The rows are grouped in 4 ways, from coarse to fine. Each group lies inside one group of the grouping before and may be the whole of it. The rows also spread widely along 17 directions, which tell nothing about the answers.
In the rows, zero is written as 128.
Known rows, each followed by its group in each grouping:
[145 135 156 126 137 160 148 134 137 150 165 163 106 149  88 115 132 151
 101 189 155 142 116  96 107 104 116 145 142 137 166] | J244 firev J330 tovub
[171 107 183 145  79 130 155  86 193 154 179 155 132 101 101 128 132 132
  85  96 162 117 124 120 119 122  94 118 115 176  97] | J244 firev J330 bogi
[128 131 124 113  90  97 134 131 160 137 106 152 152 104  99 157 125 110
 111  96 144 107 127 140 159 129 135 136 143 126  95] | J244 firev J183 Kat
[137 119 134 124 146 129  69  88 116 116 128  89  87 151 153  85 133 111
 158 103 143 152 161 142 102 147 113 113  94 122 116] | J61 larip J8 Pufo
[128 128  98 107 196 105 117 132 129 146  98 169 159 103  98  88 182  97
 102 161 112 153 110 103 160 123 125 136 145  83 103] | J244 firev J259 gimok
[101 100  99 130 138 147 134 185 106  85 100 120 160 153 152 159 123 170
 137 157 111 142 176 116 145 136 113 129 105 102  86] | J244 rut J788 Mubop
[140 158 170 161 144 111 129 175 144 159  99 119  83 133 117 155 106 115
 140 146 186  58 141 111  43 131 115  90 120 162 124] | J61 larip J8 vamek
[124  75  93 101 122 144  88 102 136 115 167 145 162 110 102 102 201 125
 173  94 131  91 126 135 130 132 119 121 109  86  89] | J61 ropan J45 kos
[105 105 106 156 142 128 132 147 146 106 152 131 169 110 127 104 114 175
 129 145 110 135 139  99 172 110 118  94 139 105  70] | J244 firev J183 mizi
[129 118 138 127 107 124 123 150 126  85 177 117  94 153  78  84 113 123
 171 147 160 127 147 161 150  78 134 149 158 104 122] | J61 ropan J45 Zere
[101 119  91 135 143 176 113 132 112 140 148 127 141  98 143 156 119 140
 130 126  94  89 100 113 104 158 142  79 125 153 142] | J61 larip J295 fite
[111 135 124 101 151 111 117 149 112 135 101 161 134 126 111 133 125  96
 102 155 133 102 116 165 114 132 146 108 157 134 136] | J244 firev J330 bogi
[119 126 157 105 128 182 161 100 114 108 127 137 207 121 115 120 123 117
 137 111 133 164 130 176 171 124  86 183 126 130  70] | J244 firev J183 Kat
[122  94 157 143  89  77 166 142 109  96 134 120 145 186 130 103 108 128
 155 121 126 100 114 209 114  85 155  76 158 149 156] | J61 larip J8 Pufo
[125 100 113 146 109  95 111 102 155 121 104 122 156 148  90 102 106 126
  98  98 122 163 164 145 161 132 122  90 101 129  94] | J244 firev J183 mizi
[122  93 114 149 138  65 157 174 134 117 138 170  93  93 156 137 169 136
  71 166 136  74  91 122  98 130 135  92 145 131 122] | J61 larip J8 vamek
[ 95 137 154 134  75  69 123 160 153  99 139 137 115 131 174 138  62 180
 118 137 159  82 161 163 154 117 131  81 165 118  83] | J244 firev J330 bogi
[215 136 204  92 153  80 116 117 198 185  52 125 120  72 135 141 175  56
  66 115 115 155 162 113 160 112 104 132 101 158  99] | J244 firev J330 bogi
[126 138 140 139 146 141 117 159 140 142 108 129 138 127 119 139  86 136
 100 158 126 117 152 114 118 129 128  74 142 154 106] | J244 firev J183 Kat
[102 138 128 175 194 122 145 123 121 134 149 102 183 123 152  59 129 166
 172 139  90 136 114 112 138  97  93 115  77 119 139] | J244 firev J330 bogi
[143 119 100 129 145  97 108 117 140 134 102 147 120 136 129 102 162 112
 100 129 138 157 135  90 117 151 119 108 128 101  92] | J61 larip J8 Pufo
[141 142 101 129 123 145 103 105 116 114 155 102 136 156 147 107  98 100
 166  83 125 163 146 115 106 149 133 129 127 141 123] | J244 firev J330 bogi
[194  82 182 141  80 156 163 179 175  89 195 135 117 125  82 125 113 120
 105 152 156 124 173 128 133  77 108 138 157 167  66] | J244 firev J183 Kat
[139 133 135 133 131 117 121 119 134 137 161 122 143 132 131  96 126 115
 158 109 124 103 118 139 105 112 129 112 119 146 154] | J244 firev J330 tovub
[141 124 106  90 110 135  85 122 150 165 125 157 115 150 101 138 147 138
 108 137 127 122 138  94 125 137 145 104 133 112 165] | J244 rut J788 Mubop
[137 153 134 141 136  82  93 180 156 150 102 119 128 136 120 114 103 112
 133 138 136  60 167 135  92 116 126  80 106 138 134] | J244 firev J183 Kat
[ 97 122 140 161 112 151 156 111 128 131 155  99 118 125  86 151  92 166
 160 110 128 133 102 133 151 101 142 142 106 156 176] | J244 firev J183 Kat
[153 177  89 102 132  97 101 174 143 112  93 142  77  94 175 137 123  81
  62 151 140 162 173  83 154 170 107 186 138  92  69] | J61 larip J295 fite
[105  81  97 128 138 146 153 119  82  76 167 138 131 124 102 128 134 102
 139 115 132 151  83 160 124 130 163 140 174 144 114] | J244 firev J183 Kat
[ 84 167  83 149 115 119 153 124  99 126 112 132 134 144 141 148  60 130
  72 124 109 168 115 143 144 166 133 148 110 150 173] | J244 firev J259 gimok
[144 145 146 109  86 146  95  87 159 161 136 108 116 155 160 153 113 167
 154  92 134 143 160  91 126 140 120 127  92 131 159] | J244 firev J330 bogi
[146 149 114 147 173  95 155 135 127 168 113 139 166 104 135  93 154  75
 100 128  82 105  79 130 102 125 123 107 106 159 174] | J61 larip J295 fite
[158 133 123  90 146 153 114 135 119 119 166 141 138 117 160  95 142  98
 118 148 100 150 130 127 144 120 125 150 154 123 130] | J244 firev J259 gimok
[118 130 150 135 188 166 145 162 116 147 107 127 161 129  91 143 132 138
 171 168 127 117 118  99 110  99 130 108 141 136 124] | J244 firev J330 bogi

New rows, each followed by its group in each grouping:
[109 163 122 112 124 101 122 149 120 131 110 119 127 116 175 142 123 127
 144 124 123  95 129 145 139 131 127 141 115 112 148] | J61 ropan J45 kos
[ 88 150 151 144 114 141 123 104 120 131 147 108 124 147 147 116  66 175
 127 126 128 122 135 167 138 129 110 110  95 148 168] | J244 rut J788 Mubop
[ 87 186  42 177 161 114 138 127  72 105 148  99 148 172 151  49  84 110
 156 117  99 170 110 126 111 151 112 170  81 111 183] | J61 larip J295 fite
[139 173 123  96  91  95 117 111 142 147 113 141 150 142 141 131 103  89
 133  85 137 126 130 143 135 141 140 137 152 129 135] | J244 firev J330 bogi
[102 162 126 115 131 136 141 140  98 134 104 115 140 143 129 154  87 117
 147 124 111 129 111 155 143 122 152 136 143 145 177] | J244 rut J788 Mubop
[152 117 139 125 165 134 124 156 135 137 110 126 112 116 132 145 146 116
 107 158 117 142 146  95 114 125 124 122 114 144 126] | J244 firev J330 bogi
[108 145 155 132 144 171 160 154  90  95 153 143 102 114 142 136  79 115
  94 176 158 126 110 164 107 139 116 138 179 161  97] | J61 larip J295 fite
[115 159 144 113 133 114 111  90 137 148  95 122 121 123 141 116 118 132
 107 123 134 159 140 141 165 137 106 135 105 113 129] | J61 ropan J45 Zere
[128 154  86 102  75 146 132 124 125 150 107 130 167 141 151 204  96 111
 139  68 105 124 114 109 121 166 168 124 147 157 160] | J244 firev J183 Kat
[123 164 112 132 152  91 107 108 116 140 116  95  77  96 205 128 132 107
 136  97 114 133 103 114 118 155 136 137 105 133 165] | J61 larip J8 Pufo
[129 160 125 116  82  82 144 126 142 125 111 119 107 103 220 170 110 137
 113  93 117 138 118 114 169 146 139 142 148 123 124] | J61 larip J8 Pufo
[108 113 135 113  82 113 144  96 117 129  98 124 146 163 140 172 124 142
 171  76 143 124 110 155 129 137 153 105 148 128 133] | J61 larip J8 vamek
[114 144 128 130 128 147 100 104 111 119 161 112  95 166 164  79 100 165
 135 150 131 157 140 128 125 131 113 120 121 112 157] | J61 larip J8 Pufo
[144  73 152 115 149 109 107 110 136 136 148 118 125 102 175 102 199 141
 152 121  94  85 107 146 116 105 130  78 102 129 150] | J61 larip J8 Pufo
[159 114 102 117  92 109 116 147 159 108 196 159 134 124  83  89 136  93
 147 112 151  96 124 120 128 103 149 125 189 113  94] | J244 firev J183 mizi
[139 101 185 151 120 126 169 133 146 130  70 101 173 169 104 156 148 159
 204 106 164 132 159 114 121  97  96 123  96 118  71] | J61 larip J8 Pufo
[145 134 126 157 149 125 121 124 129 158 103  95 151 142 114  93 110  91
 102 120  75 129 138 154 109 126 115  84  65 178 181] | J61 larip J8 Pufo
[ 90 125  92 207 155  67 123 128 153 118 146  90 144 110 117  69 105 165
 167 100 115 126 138 100 164 108 111 102  72 102 102] | J244 firev J259 gimok
[124 110 114 135 122 137 144 121 113  97 134 134  80 131  60 153  90  91
 101 126 157 198 114 124 154 132 172 141 199 148 101] | J244 firev J259 gimok
[ 86 134  69 117 147 126  75 113 117 128 146 118 163 119 102  89 119 126
 178 105  92 114 117 141 166 121 158 103 131  96 147] | J244 firev J330 tovub
[114 152 146 118 110 111 132 164 139 137  81 168 157 169  96 149 103 138
 115 156 187  97 167 142 100 136 103 123 130 113  90] | J244 firev J330 tovub
[105 128 129 105  87 141 133  85 117 137 128 146 139 156  79 142 110 120
 126  98 149 138 115 181 141 136 133 162 117 135 167] | J244 firev J259 gimok
[133 129 100 142 142  97 161 151 114 116 128 142 174 139 124 108 131  90
 141 116 116 132 108 130 119 121 138 131 149 131 119] | J244 firev J259 gimok
[153 119 136 132 137 119 139 131 148 133 125 128 164 108 111 122 140  90
 139  96 122 120 124 124 133 118 124 113 136 146  91] | J244 rut J788 Mubop
[132 110  84 140 133 109 145 142 115 110 167 132 185 146 135  89 144 111
 167 106  92 118 106 128 114 113 142 117 131 128 144] | J244 firev J330 bogi
[110 160 107 168 154  91 101 159 130 149 116 105  48 142 155 120  97 159
  82 177 122 122 150  95  93 141 123  95  68 136 202] | J61 ropan J45 Zere
[124 120 128 153 125  98 149 102 129 118 114 116 106 155  69 109 126 116
 138 113 156 181 124 130 147 111 132 145 123 121 127] | J61 ropan J45 Zere
[108 144  94 142 145 111 150 147 120 132 126 133 149 125 156 130 117 150
 118 139  94 142 103  94 150 127 140 117 137 122 152] | J244 rut J788 Mubop
[107 145 127 146 170 127 141 154 108 146  93 121 146 143 125 138 104 132
 130 155 111 130 122 122 114 123 134 104 119 143 158] | J244 firev J259 gimok
[110 136 114 123 146 176 142 123 108 116 115 134 173 167 135 120 123 168
 144 155 131 192 145  86 150 135 104 135 141  89  84] | J61 ropan J45 kos
[115 137 176 103 114 155 160 115 111 124 101 128 151 164 138 152 130 155
 160 137 157 149 137 156 139 116 101 166 119 115 124] | J61 ropan J45 Zere
[177 115 122 108 116 113  75  92 171 153 125 105  78 130 126 129 152 115
 123  96 117 179 163  72 145 133 141 128  99 125 148] | J244 firev J330 bogi
[172 138 126 112 170 174  93 116 130 157 134 119  69 147 149 105 170 134
 108 173 122 186 149  49  99 141 100 156  87 115 171] | J61 larip J8 Pufo
[144 118 162 123 123 131 154  96 148 134 146 156 144 122 109 105 173 131
 129 123 172 136 117 123 128 118  85 158 119 111  88] | J61 ropan J45 kos
[165 141 180  96 148 177 113 108 131 145 133 122 122 109 159 126 119 100
 103 142 119 152 134 130 128 129 121  97 163 163 110] | J61 ropan J45 kos
[134 157 145 109 147 137 111 140 130 143  99 115 112 123 211 146 123 153
 118 154 113 141 151  93 131 145 109 121 116 117 126] | J61 larip J295 fite
[119 126  92  91 113 190 111 129 125 143 157 156 192 132  92 150 142 131
 179 113 120  94 114 110 124 131 144 128 153 114 131] | J244 firev J330 tovub
[106 145 119 114  98 154 155 104 100 141 145 137 153 161 139 139 118 146
 155 112 120 122  84 149 122 130 136 142 136 133 192] | J61 larip J8 vamek
[ 90 135 102 144 156 139 160 113  80 109 127 136 149 122 141 124 109 106
 100 128 119 151  88 161 115 156 127 123 135 154 128] | J61 ropan J45 Zere
[146 135 129  99  97 142  77  97 167 158 134 115 102  99 117 153 138 118
 140  86 134 108 147 112 143 139 131 121 109 128 131] | J61 ropan J45 Zere
[105 142 120 125 163 208  93  90 100 134 139 100 107  98 133 147  94 118
 153 112 125 151 106 106 121 162 145  97 163 154 107] | J61 larip J8 Pufo
[124 151 163 135 123  99 122 111 159 168  72 118 112  98 131 175 103 120
 105 102 148 113 128 121 132 144 136  72 134 157 104] | J61 ropan J45 kos
[162 131 149 100 124 150 127 135 114 140 141 118 100 130 148 134 135  85
 112 138 102 114 119 163 100 123 134 143 112 171 202] | J61 larip J295 fite
[112  89 135 132 133 160 190 127  79  99 136 152 150 167 135 152 143 142
 141 146 143 147  85 140  86 134 135 125 162 144 123] | J61 larip J295 fite
[ 75 136  95 181 181 206 153 137  98 126 144 118 166 116  64 104  95 155
 122 169 103 148 115 120 142 130  87 148  73 137 135] | J61 larip J295 fite
[ 77 137 139 133  72 142 152 122 139 121 149 145 138 142 144 163  88 221
 123 138 158 115 135 134 157 130 101 155 104 111 135] | J244 firev J183 mizi
[128 139 156 110 136 112 119 126 126 111 118  87  91  96 199 142 119 134
 128 122 109 156 145 146 175 119 122 170 100 131 141] | J244 firev J183 Kat
[139 140 155 148 157 191 144 124 132 175 126 116 153 136  86 132 109 135
 142 146 112 128 110  96 109 110 124  83 133 169 155] | J61 larip J8 vamek
[ 77 140 141 127 150 135 141 107  75 128  58 134 132 159  95 151  95 101
 118 131 163 140 107 195 100 157 133 114 139 149 126] | J61 larip J8 Pufo
[155 153 125 133 199 105 133 168 133 145  98 128 169 104 109  76 141  63
 100 161  84 138 136 130 140 102 108 136 106 138 131] | J244 firev J330 bogi
[110 123 137 140 133 100 140 159 130 120  99 135 147 135 104 143 108 127
 142 132 153 101 132 142 120 116 140  98 152 131  92] | J244 firev J183 Kat
[ 95 140 108 170 140 132 143  78 130 132 147 123 121 105 107 114 120 143
 129  98 153 158  99 105 136 149 105 143 101 127 109] | J61 ropan J45 Zere
[131 217 166 115  73 127 159 146 139 151  87 129 151 187 135 172  46 131
 164 113 184 137 159 119 128 128 116 170 159 127 123] | J244 firev J259 gimok
[144 120 134 132 133 100 143 131 155 146 118 160 154 143 128 105 130 148
  74 157 117 153 127  99 141 115 128  82 155 127 117] | J244 firev J183 Kat
[120 103 145 121 142 173 106  96 124 124 159 142 149 135  86  76 131 128
 129 141 142 123 132 164 122 125 101 102 128 126  96] | J61 larip J295 fite
[126 128 169 138 137 159 152 168 126 121 113 126 171 162  69 126  86 131
 151 163 145 128 161 151 136  89 115 115 149 139  93] | J244 firev J259 gimok
[216 137 185 111 108  96 110  86 192 177 103 139  92 180 130  97 181 121
 131 114 192 172 168  54  89 124  90 131 116 104 102] | J61 larip J8 Pufo
[126  69 130 131 118  95 120 110 146 118 130 141 145 160 120 117 183 164
 167 108 163 111 143 122 100 123 113 110  92  95  99] | J244 firev J183 mizi
[121  40 156 150 173 136 112  62 121 103 148  90 117 120  96  79 191 141
 171 105 131 161 128 159 134 105 107 106  66 126 103] | J61 ropan J45 Zere
[156 169 203 135 113  63 116 186 170 116 137 104  78 133 180  90  64 142
 116 169 147 100 187 150 154  75 112  98 154 131 111] | J244 rut J788 Mubop
[128 151 125 180 153  85 105 158 148  92 147  83  60 104 181  83  73 141
  86 150 134 158 187 108 143 133  90 138  77 131  97] | J244 firev J183 mizi
[ 90 112 147 138 168 104 183 125  90  94 125 145 128 130 118 124 143 140
 163 146 171 157  73 139 136 102 144 152 187 108  96] | J244 firev J183 Kat
[ 83 149  66 193 213  87 142 165 113 127  74  98 168 129 154 100 121 164
 135 149  80 171 136  60 154 134 108 112  69  94 118] | J244 rut J788 Mubop
